There are 3 ways to turn a row about zero (a turn may also mirror it). The second row of each pair is the first, turned, with some noise. The first 18 pairs use one turn. New pairs use 2 turns, one after the other, and a turn may come again.
(in the rows, 128 means zero)
Known pairs, each followed by its turns in order:
[128 168 176 125 146]
[ 92 122 135 174 103] => K_195

[186 203  64  94 120]
[207 179 163 115  65] => K_953

[148 191  90 116 150]
[169 137 158 101  70] => K_953

[180 129 126 155 158]
[153  81 160 136 109] => K_195

[101 201  85 127 118]
[ 96 128 155  57 164] => K_550

[ 86 107 193 119  92]
[116  98 130 121 212] => K_953

[125 103 120 168  81]
[129 115 130 194 147] => K_953

[100 151 115 117 122]
[127 128 141 107 158] => K_550

[179 192 132 141 109]
[154 159 199 131 109] => K_953

[169 151 106  93 164]
[140 175 127  93  88] => K_953

[100 121 128 133 134]
[137 152 115 134 123] => K_195

[142 109  95 135 144]
[114 114 159 143 110] => K_550

[ 97 167 141 195 119]
[143 167 164 190 148] => K_195

[167 161  84 167 126]
[159  90 165 149 172] => K_195

[199 125 117 130  92]
[115  84 177  92 151] => K_195

[130 139 158 124 201]
[159  58 102 124 121] => K_550

[135 156  87 100 127]
[126 132 167  84 120] => K_550

[108  96 151 115 157]
[163 107 124 160 139] => K_550

New pairs. What belongs after each?
[164  89 149 110 152]
[164  91 137 100 103] => K_953 K_953

[130 125  84 198 155]
[ 96  65  89 139 161] => K_550 K_953

[119 132  91 150 159]
[123 154 147  95 158] => K_953 K_195

[ 98 120 158 119 177]
[ 78 166 141 119 131] => K_195 K_550

[118 114 153 124 152]
[108 160 131 122 133] => K_195 K_550

[ 71 169 158 119  65]
[148  85 140 105  45] => K_953 K_195

[132 150 117 192  97]
[121 111 156 172  75] => K_195 K_195

[141 173 137 130 120]
[151 139  90 125 109] => K_953 K_550

[110 162 135 152 162]
[151 131  93  93 112] => K_550 K_195

[139 106 134  94 133]
[157 130 100 128 141] => K_195 K_953

[165 128  71 117 124]
[167 103 152 160  94] => K_195 K_550

[118 147 144  96 131]
[163 124 136 117 108] => K_953 K_550

[146 128  90 155 121]
[134 144 171 132 149] => K_953 K_195

[125  64 136 216 156]
[ 59  80 205 123 133] => K_195 K_195

[128 111 141 111 113]
[149 120 122 113 140] => K_195 K_953

[100 109 150 191 103]
[ 78 113 162 179 124] => K_195 K_195

[153 121 104 135 108]
[133 125 159 147 146] => K_953 K_195

[115 125 122 134 119]
[121 116 131 119 123] => K_550 K_953

[117 158 157 132 157]
[123 104 140 170 127] => K_195 K_953

[158 111 148 107  80]
[105 112 146 156 175] => K_550 K_195

[111 137 140 102 148]
[148 110 117 152 113] => K_195 K_953

[142 165 140 140 129]
[ 94 106 135 142 136] => K_195 K_953

[134 135 125  86 136]
[100 101 142 115 119] => K_550 K_195

[122  84 141 197  95]
[152 138  65  78  98] => K_195 K_550

[160 107 134 131 166]
[126 136 121 174 150] => K_550 K_953

[166 173 131 103 139]
[150 155 166 100 156] => K_953 K_953

[169 127 133 144 148]
[125 157 140  95 151] => K_550 K_195

[125 113 129 116  82]
[162 116 126 104 149] => K_195 K_550

[124 127 136 109 117]
[135 145 144 121 118] => K_550 K_953

